The rows are grouped in 4 different ways at once. Each group adds its own fixed numbers to the row, and there is some noise. The rows also spread widely along 14 directions, which tell nothing about the answers.
Known rows, each followed by its group in each grouping:
[  2 -10   6   4  -4  11 -12  -9  -2 -25 -12  14   4   0   3  -2   2   5
  -7   3  13   1  -4   7  15  19   4   2  19   5  16  -9  -3  -3  10  -6
   7  -2   3  -4   1   1  -2  -7]
L (4) (0) J
[ -3  -5   0  -4   7   8  -9 -27   0 -24  13   0  12  -6  10  -7  22   4
   0  19  21  -8   4   4  -2   6   9 -14  12  -2   2  -3   9   0  -4 -18
 -14 -10   3 -16  -5  17  14  -5]
V (2) (2) J
[-16   2   3  14  -9  15   7 -15  -5   3  -3 -15   7  -5  14   3 -15   8
   9  -2   3  13   8   2 -12 -14 -12  -5 -18   2  -7   2  -3  -1  16   9
   3   9  -9 -22  -7   1  18   0]
C (1) (1) W
[ -6  -5   2   1  15   6   4  -8   3   8  18  15 -20  -7  -7 -13   8   2
 -18 -21  -7  14  -9   5 -10   8  -3   4  -4   7  -3  -3 -28   2   7  19
  -4   2  12   2 -28  -4  -8   8]
N (3) (1) Q
[-12   5  10  22   2  11  15  -3  -3  17 -19 -16   4 -16  -1  -2 -23 -23
  25  10  -8  13  12  -8 -16   1  13  -9   0  10 -11  -9   6   8  15  12
   7   2  14 -12 -20  12  -6   3]
K (0) (0) W
[  3  -9  10   6   2   1  -4  -1  13  -9  -5 -13 -18  10   6   7   1  35
  25   5   6  17   1  25  12  19  11  18  -3  16   1 -16   9  23  -4   8
 -19   1 -11  15   4  -4   4  17]
G (2) (2) Q
[  6  -6   5  22  -9  19   7  -3  28   2 -23  -1  16  -7  -1 -16   4   5
  10  18   7   1   3 -15   8  17  34   6  15 -11 -26 -11   8  17  -3  -4
  -6  -4  -3  -1   0   5 -13  -8]
G (4) (1) S
[ 23 -20   7  -6  25 -11  -9  -7   0   6  18   9  -5 -12   0   4 -10   5
  15   7   1   1   6  14  18  12  19 -10   7  11   7 -14  -6  35  -1 -10
 -18  10  -7  15  11  -6  13   3]
N (1) (1) S
[ 16  -7  -1   5  -2   4  -5   4  11   3  -4   2   8 -10 -13  10 -20  -7
   0  -8  -8   0  -5   1  10   1  10 -10   7  -7 -11  -5 -12  23   3   0
  10   8 -16  11   9  -8  -2   1]
L (0) (2) S
[  4  -7  -5  -5 -19   3  -5   9  28 -25  11   6   8  15  -9  15  -2  14
 -10 -18   3   7 -23  15  10  24   1  10  -6 -12  -8  -7 -16  18  -2  11
  20  11 -30  14 -23  -9  -9  -1]
V (3) (1) W
[  7 -18   4   7   8  12  -8   6  10  15 -12  21  -8 -20   2  -7   8  13
 -24  -1  -2   3  -2 -21  12  -3  -4  18   1   3   0   3 -33   0   1   6
   9   7 -10   3  13 -21  -5  -6]
K (0) (1) J
[  2  -5   3   2  18  10   9 -23  -2  10  10  10  12 -15  14  -8   2  -6
   8  13   2   5  21 -16 -10  -3  13 -14   1   7 -11   2  -3  13  10   0
 -15   9  12 -15 -12  10   8  -6]
C (2) (1) J
[ 11 -16  17  15   8   5   6  -3  10   5  12   8 -22 -15 -14 -19  -1   0
  -7 -18   8  13 -24  35  23  21   6 -14   9   5   7 -24 -32  13  10   2
   3   6   2  14 -13 -20  -5   5]
C (0) (2) Q
[  3 -14   7  16   0  14   0 -13   0 -10  -9   5   4 -10   1 -12 -10  -2
   3  -7  12  -5  -6  20  22  11   4 -17  13  -7   9 -14  -2   7  17 -14
  -5   6   5  -9   9 -12   9  -8]
V (1) (1) J
[-10   1  -4   0  -3   8  -3 -11   1 -12   3 -14   2   0   7   9   8   8
   8  12  12  -1   3  -5  -8   5  -6   8  -9  -2   4   3   5   0  -6  -1
   3  -5 -11 -10  -8   5   8  -2]
L (4) (0) W
[ 13  -7  -9   4  -3   7   6  -3  19   2   3  -4  17  -7   2  11 -13   6
  21  -1 -11   3   9  -9  -6  -4   9  -6  -8  -8 -20   3   2  23  -2   4
  -3  16 -16   6   0   1   4   4]
V (2) (1) J
[ 11  -7  -7  -3   6   4   2 -17  -3   7   9  10  13  -8   3   6 -24   3
  -1 -19  -6   3   6   7   6 -13  -2 -16  -5  -4 -13  -1 -16  21  14  -2
  -7  20  -7  -2   6  -9  19  -1]
G (2) (1) Q
[ 18  -6 -18 -22   1 -11 -27   9   4 -22   2  10  14   2 -13  36  -9   1
 -11  -3 -10 -10  -8   0  10   7  12  -1  14  -7  -3   3  -2  24 -11  -5
  10  -1 -22  17  13   0   3  -1]
V (3) (1) Q
[ -8  -1   3   2  22   6  -3 -12   1   8  -4   6  -3  -2   9   0  11   2
   7  15  14  -4  16 -10   5  15  14   7   5  -1  -1  -5  12  26  -3 -10
 -20  -6  11 -10  -4  -5   5 -18]
V (2) (0) J
[ 23 -22   1  -6  14  -3   2  -4   2  -8  13   8   2 -18   6   2  -2  -3
  20  15  -7   0   3   0   1  11  10 -10   7  15  16  -3 -13   3   0   1
  -2  13   0  12  -2   8   3  13]
V (2) (1) W
[ -9  -6  14   9   1  10 -10  -4  -5  -1 -22   7   2   4  19   6 -16  15
   3   6   2  22  12   5  10   4  12  12  10  23  -7 -11   0  12  21  10
  -2   7   1 -12   2   5   5   2]
G (1) (1) Q
[  6  -6  -1 -15   9  -6 -13  -4  -5 -22  11   3   4   2  -1  19  -4 -11
   1   7  -2   0  -1   8  -1  13   7  -9  11  15   5  -5  -3  12   0   6
   6   1  -3   2 -12  16  -1   8]
G (0) (2) W
[  0 -16   4   1  17  11  -1   1  23  -2  10  -6  -8  -7  14   2  23   3
  -2  17  10  -3   0 -14   9   5   7   9   0   2 -11   1 -13  16 -10   9
   5  11 -17  -1  -9  -5  -4  11]
V (0) (1) W
[-10   2 -14  -2   7  14  15 -36 -10  -6  12   1  25  -3  13   4  -7 -15
  15   2   6 -18  23 -12 -18  -4  -4 -12 -10  -9  -3   7  14   6  13  -6
 -17   9  15 -27  -9  10  14 -15]
G (1) (2) S
[ -5 -13  -4   1  20  17   2  -4  12 -15   8  -4   0  -7   4   8   8 -32
 -17  -6   3 -18  -8  -7  12   0  -3 -14  10  -8 -10   4  -8  16   6  12
  22  18  -4 -12 -14  -5  -9  12]
V (3) (1) J
[ 10 -10  -3  -5  19   7  -4 -14  18   9  12   1   7  -4  14   2   7  16
  -4   7   3  -2  14 -15   8 -13  14   2  -2  -4 -29   5  -8  33  -8   0
 -16  13 -20  -1  12  -3  13   7]
G (2) (1) S
[ -6   2   1  19  -4   9  17   2   6  16  -3  -9   6 -11 -14   4 -28 -23
  16 -14  -7   5  -4   4  -7  13   2 -10 -14 -11  -9 -14  -1  22  12   9
  15   9   0  -3 -28  -8  -7 -12]
N (3) (0) J
[  2   1  -4   4   1  -8 -16  14 -11  13  -9 -17 -11 -19 -19  19 -16  -7
   0  -2 -10   2 -13   8  -3  -5  -6  -2  -5  -1   2  -5 -11   5  -9   0
  17 -14 -15   7   7  -6   9   2]
G (0) (0) Q
[ -9  12   0  -5  17   0 -19  -3 -13   7  -7  13   4  -7  -9   8  -4 -21
 -28   1  -1   1   4 -13  -2  -1  14 -11  19  -2 -15  -2  -3  23   3  -3
   5 -16   8 -12  -7   4   1 -18]
C (2) (0) J
[-27  11  -1   8 -14   9   0 -13  -5 -28   4 -12   6   0 -10  -4  14 -19
  -6   4  15   2 -18  17 -20  24  -1  -8   1  -5   5 -11   7 -19   5   2
  16 -22  13 -22 -48  25  -6  -8]
N (3) (1) Q
[  5  -8  -3   0   8   5  11 -12  -8   2  11  13   4 -12  -3   1 -13 -16
  12  -8  -5   3   6   0  -8  11  -3 -12  -4   5  11  -2 -10   4  15   5
   0  12  14  -1 -20   1  -1  -6]
L (4) (1) J
[ 19 -16  -5 -10  20  -2 -10  -2  -6  -1  -3  16  18 -23   3  15  -7 -20
   1  21  -2 -14  11 -19   9   3  11 -11  12   5   8   0  -6  15   0 -10
   8   9  -2   0  10   2   5 -12]
K (2) (1) J
[  0 -13  11   4  13   6 -12 -13 -15  -8  12  11   5 -27   3 -11   1 -26
 -20  10  12  -1 -11   8   6   3   0 -26  17  11  14 -12 -24 -12  13  -8
  24  -1   5 -18 -17  12   7  -3]
N (1) (0) J
[-15   2   2  -6   3   2  -6  -1  -7 -16  -2  10  -4  12   3  15   5  -1
  -2   2   5  11   1   5  -5  28   3  14   1  14  10  -7   1   8   9  13
   5  -4  11  -4 -30   7  -9 -10]
C (0) (1) Q
[  3 -14 -11  -7  15   7  12 -13   4   6  21   7  11 -20   8   2  14 -12
   3  15  11 -18   6 -26  -5   5  -9   2 -18  -7   9   7 -18   1  -5  -5
   6  12  -6 -10 -16  -8   5 -18]
K (4) (1) W
[ -9  -4   1  -4   8  10   5 -18  -5 -34   6   1  -2  13   8   6  -3 -13
  13  -9  -3   0   3  16  -8  18   1 -10  11  14  10  -2  15   6  17  15
  -1  10  23  -5 -27  19  -8  18]
V (4) (0) J
[-11   0  12   7  -1  -1  -4  -1  -3  -1  11   2  -1  -5 -12   2  -4 -21
 -12  -3  17  12 -19  20   7  21   2 -11   0   1   3 -19 -19  11  12   2
  22  -3  -3  -8 -38   0  -2 -13]
L (0) (1) S
[  1 -11   9   6 -10   5  -9  -8  -9 -21 -10   9   7  -5   8   0  -6  14
   7   9  10   9  -3  14   5  17  -2   4   3  17  27 -12  -5 -14  13  -5
   9   0   0  -5  -3   7   7  -6]
K (1) (0) J

New rows, each followed by its group in each grouping:
[ -5  -5 -11  -1   9  17  11 -18   3 -10   6  11   0   1   0  -6   1  -9
 -12 -22   1 -15  -2  -2   2   7 -10  -3  -3 -14   1   4 -10   5  11   6
  -7  12  10 -10  -8 -14  -2  -5]
G (3) (1) W
[  1 -14  -8   0  16  14  -1 -17 -18  -1   0   3  15 -26  20   8  -8 -19
   3  15   1 -18  15 -21  -3 -15 -10 -10   2   4  13   6  -9 -11  10  -8
  13  13   2 -23   8   3  17  -4]
N (1) (0) Q
[-17   5  -3   2  13   6  -3  -1  -6   3  -5  -5  -1  -8  -5  12  11 -21
  -4  14   8 -10   5 -16 -10  13  -1   4  -1  -3   3  -1   8   9  -5   1
   6 -15   8 -15 -16  -1  -5 -22]
C (0) (2) J
[  0   3   4  10   0   5  14 -20   4  12  19   3   6 -10  -9 -14 -22  -4
  11 -22 -11  20   2  14 -17   1  10 -23  -7  -1 -19  -9  -9  17  15   7
  -9   9   9  -1 -29  10   3   4]
N (3) (0) J
[  2 -11  -4  -5   6  13  -8  -6   5 -28  -6  10  -3   7   3   6   8   5
 -13  -7  -3  -7  -2  -1   4  10  -3   9  13   7   6   3  -2  -2   3  13
   2   3   4   0   4   2 -11  10]
G (3) (2) J
[ -7   5 -10 -11  -7   8  -7 -21   7 -40  11  21  -2  26  -8  -6  11  21
 -22 -37  -3   6 -13  21 -10  17  -6   1   7  -7  -3   5  -3   2  10  11
 -16  -3  13   3 -19   6  -5   6]
V (2) (1) J
[ -5  -3 -11  -1  -3  11   4   3  21  -5  19  -9  14  -5  -8  20   5 -20
 -11  -2  12 -11 -12  -9   1   7  -9  -2 -18 -20 -13   1 -13  18  -7   6
  34  11 -30  -7 -29 -11  -6 -13]
L (3) (2) J
[  5  -6  -5  21  -4  20  18   2  26  14 -15 -14   5 -25  -3 -10   7   3
  19  16 -12   1   6 -27 -17  -4  17  10  -3  -3 -20   3  -2  -4 -10  10
   0   0  -1   3   1   5 -14  10]
K (3) (2) Q
[  2  -1  -6  -1   1   3 -11  -3  13 -19  -5 -16   9   2  -3  14   8  -1
  11  15   3 -10   1  -3   0   9  20  -3  11 -10 -15   0  19  20 -12  -5
  -5  -8 -10   0   2  12   1   6]
V (0) (1) S
[  9  -8   7  -5  10  -6 -10 -11 -10 -10  -8   1  11  -1  14  16 -10  11
  34  31   5   8  23   7   4  16  25   2  12  26   9 -15  20  17   3  -8
 -19  -2   5   0   6  21  12  -1]
G (2) (2) Q
[ 15  -5 -11  -7   8   2   0 -16   2  -3   8  19   5 -16  -9 -11   6   3
  -7  -5  -9  -3  -1  -7  -9   3   9  -7   8  -3  -1   5 -15  -1  -2  -4
 -13  -2  11   7   0   4   1   1]
K (2) (1) Q
[-14  -4   6  19   4  18  11  -8  -8  17 -13  -2  -1 -17  14  -4 -18  -7
  10  -2  -8  13  11  -9 -11 -13  -5   0  -4  13  -3  -1 -10  -6  22  13
   8  11  11 -16  -7   1   5   5]
V (1) (0) Q
[ -8 -10  -1   0  14  16   5   3  18 -14  -1  -7  -7  18   8  23 -14 -14
  -1 -20  -1  -7   1   2  19  11  -6   6  -4  -6 -14  -3   1  42  12  24
  14  31 -14  -2 -13 -21 -10  12]
N (0) (1) W
[  0   4  -6 -10   0  -9  -7  -2   2  -4  17  -4  -4   5 -14  14  -6   1
  -1 -13  -8  12  -8  12 -14   7   0  -4 -10   1  -9  -1 -10  17  -5  11
  -1  -4  -9   8 -22   7   2   5]
G (0) (1) W
[  2   2  -9  -5  -3   3  -1  -9  -4  -8   0   4  15   1  -3  14 -17  -5
   4  -9  -6  -2   7  -1  -5   4   2 -10  -2  -7  -5   2   0  18   9   0
  -2   6  -3  -3  -3  -1   7 -11]
C (0) (1) W
[-12   2  11  14  -2   3   0  -4  -3   4  -6 -15 -13   0  -2   2 -10   9
  13  -5   5  17  -2  20   0   9  -2  -1  -9   5   2 -12   0  13   9   6
  -7  -4  -2  -4  -9  -5   8   0]
C (0) (1) W
[  9 -16  -8  -1  15  14   9   2   0 -12 -11  17  -2  -3   1   9 -17 -23
   4 -15 -12 -20   2  -8  13  18  -4   1  12  -1  17   1  -4  12  15   9
   8  22  14   5   3 -19 -14   0]
V (1) (0) W
[ 11  -9  -8  -5   1   0  -9  -2   4  -5   0  -3   4  -5   1  20 -14  18
   5  -6  -2  -3   0   5  11  -4  -3   5  -8  -4   0   0  -6  20  -3  -5
   3  10 -24   8  19 -14  16   2]
K (1) (0) Q
[ -6  -8  -4   4   6  12  11  -5  16  -4   2   0   1   6  10   6   7   7
  17   7  12  -6   7  -7   4  22   2  17 -12  -6   2  -3   7  20  -1   3
  -9  11  -4  -4 -14 -13  -2 -12]
V (1) (1) W
[ -5  -1  -5   2  -7   5  -4  -2   2 -30 -12 -26   3  14   4  29 -17   5
  29   1  -4   1   3  17  -3  12   1   3  -5   3  -1  -6  28  17   3  10
   4   6 -11   0  -5  10   6  17]
N (2) (1) Q
[  7  -2  -8   0   8  -1   8 -18 -10  12   9  11  12 -21 -10  -6 -11 -11
  12  -3  -7  -1   9  -6 -16   1   5 -17  -4  -4   2   1  -3   7   6  -9
 -15  -2  17  -3  -9   5   7 -14]
K (4) (1) J
[-21   2   5   8   2  14   3  -3   6  -7  -4 -12  -7  11   4   9  -7  -6
  -2 -12   0   7  -2   3  -5   7  -7   9  -8   2 -12  -5   0  17  11  23
  14   8  -3  -9 -25   0  -8   9]
N (0) (0) S
[-12  -3 -14  -1   4  22   9  -9   9 -16  -6   6   4   9   5   8  12  -3
  -6  -6   8 -19   5 -17  -2  15 -15  18 -11 -14   3   6   6   4   1   8
   0   6   3 -12 -10 -14  -9 -16]
G (2) (2) J
[  2  -9   0  19   2  12  13   9   7   8 -23  -6  -1 -13  -4   6 -17 -13
  30   5 -13  -1   9  -9  -5  14   8   4   2   5   5  -6  13  10   7  10
   1   5  11   3   1  -5 -14  -1]
V (1) (2) J
[-17  13  -9  11   5  11   9  -8  -1  -3 -18 -22  -2   1  -9  11 -11 -17
  16  -5  -6  -6   8  -1 -15   2   3  -2  -2  -8 -12  -1  26  17   4   8
  -7  -8  14 -10  -6   1  -3   3]
K (2) (2) Q
[ -2   8   5   2  -2   4 -16   3   1   6 -22  12   9  -3   0   4  -8   9
 -10  11  -9  17  12 -20  -6   2  27   9  18   9 -18  -2  -3  14   3   5
  -1 -11   0  -3   4  11  -5  -9]
C (3) (0) W
[ 13  -8  -6  -2 -16  -1  -1   4  18 -17  10 -10   7  -2  -7  13   6  18
  16   6  -2   6  -8   7 -11  15   2   4 -15  -3   1  -2  -3   5 -13   5
   8   1 -24  15 -13   7   0   3]
C (0) (1) J
[  2   0   2  -1  -9  -3 -15  -5   2  -5  -4  16   8  -4  -5  -2   2  22
 -12   3   6  16  -7   6   1  11  10   7   5   4  -2  -9 -14   3   1  -6
  -1 -11  -7   2  -6   5   6 -12]
K (2) (1) Q
[-11 -10   7   8  -2  12  -2   7   7   2 -10 -15 -12   1  20  16  -9  27
  13   7  -9  21  12 -10  -9  -9 -13  29 -19  24   0   2  -7   1   3  29
  10  14 -22  -2   2   1   0  21]
N (3) (2) W
[  7  -3   3  -2 -12  -3 -19  14  11   7   7   9  12  -8 -14  18 -24   2
 -24 -16  -7  19 -17   4   5  -3   3  -4  -4  -3 -20  -9 -32  22   2   8
  35   7 -37   8 -13  -4   1  -6]
N (3) (0) J
[  1  -1  -3   5  -9   6  13 -10   7  -1   5  11  32 -20  -6  -4   4 -18
  17  26   3   2   9 -20 -26  22  19  -5  -2   2   2  -5   1  -9   0  -5
   6  -6  13  -9 -36  26 -12 -26]
K (3) (2) J
[-20   5  -7   7   1  26  10 -24   6 -18  -3  -2   8   7   9  -6  11  -4
 -10  -7  15 -14   5  -7  -1   7  -4  -1   0 -17  -7   3   8   6  10   1
  -7   2   9 -25  -9  -7  -1 -13]
C (3) (2) W
[-17  -3  27  18   2   6  -8  -1   8   7  -1 -10  -9   0   7  -3  -6  10
  -1   6  14  32  -3  19   7   6  10   0   0  18 -16 -23  -7  22  11  12
   8   0 -13 -10 -23   6   3   6]
N (2) (2) J
[ -1  -5  13  23  -6   6   2  -4  10  14   1 -20   0 -23  -3 -15   3   4
  11  17   8  19  -8   9  -5  -2  11 -12  -7   4 -15 -14 -10   0  -3   0
   6  -8 -13  -7 -15  12   9   6]
G (2) (1) J
[ 18 -12  -9 -13  -1   0   1  -6   1 -25  16  20   9  -1  -7   9  -6  -8
   3 -10 -10   1  -6   7  -6  20  -2  -8   2   6  16   1 -14  -1   7   8
  10  13   2  13 -20   8  -8   5]
L (2) (1) J
[ 10  -8   5  12   5  11   4   5   7  15 -18  21  14 -24  -5 -11  -4 -22
  -4  18  -4   1   6 -28   2  17  26  -4  20   1  -5  -7 -16   5   7  -1
  10  -1  12  -3  -9   1 -17 -21]
C (0) (1) W
[  4 -14   8  27   4  13  17  -3  16  14   3 -26 -14 -28  -7 -19   4  -4
  25  10   7  -1  -8   8  -1   8   1  -9 -10  -6   3 -13  -7   0  -7  -1
  -2   0  -6   1  -5  -9   1   9]
N (0) (2) W
[ 21  -6  -1  -4  17  -6 -13   6  -1  33 -14  33  18 -21  -6   8 -26  -6
   3  10 -17   5  23 -30   6   0  35  -4  22   5 -15  -3  -7  38   2 -12
 -10   1   4  10  17  -3   0 -24]
V (4) (0) J
[ 14 -12   2  12   0   9   4 -13   7  -1  -1 -12   0 -12   3  -4 -12  15
  26  -2  -7  10   7   9   0  -8   7 -13   0   5  -6  -1   2   9   5   1
 -13  10  -7   6  14   4  12  21]
L (4) (1) J
[ -4   2  -5   6   7   8   7  -8   0  -7  -2 -16  -2 -12   1  -1  14 -11
  16  22   4  -8   4 -12 -17  12   5  -1  -2  -1   7   0  10  -4  -9   1
   0 -11   7  -7 -14  11  -2  -1]
C (2) (0) W
[  1 -11  14   9  18   4   8  -8  -1  19   9   0   0 -20  13  -7  -8 -10
  21  22   4  12  14  -7  -5   9  14  -5  -2  19   2 -13  -8  13   7   3
  -1   9   5  -7 -20   8   4  -1]
N (1) (0) W
[  0  -2   4  -6  12  -4 -11 -15  -2  15  11  13  14 -14  10  -2  12  12
   2  31  13  12  16 -12  -6   7  27   4   3  12 -11  -6  -6  12  -6 -12
 -18 -11   1 -11 -12  18  12 -19]
G (3) (1) Q
[  4  -2  -1  -1   6   8  -1  -6  10 -11  -2  17  -4   3  -7  -7  -1   0
  -8 -16  -9   6  -5   5   1  14  16  -1  19   2 -10  -4  -8  14   7   9
  -5   2  13  10 -12   2 -11   9]
V (2) (0) Q
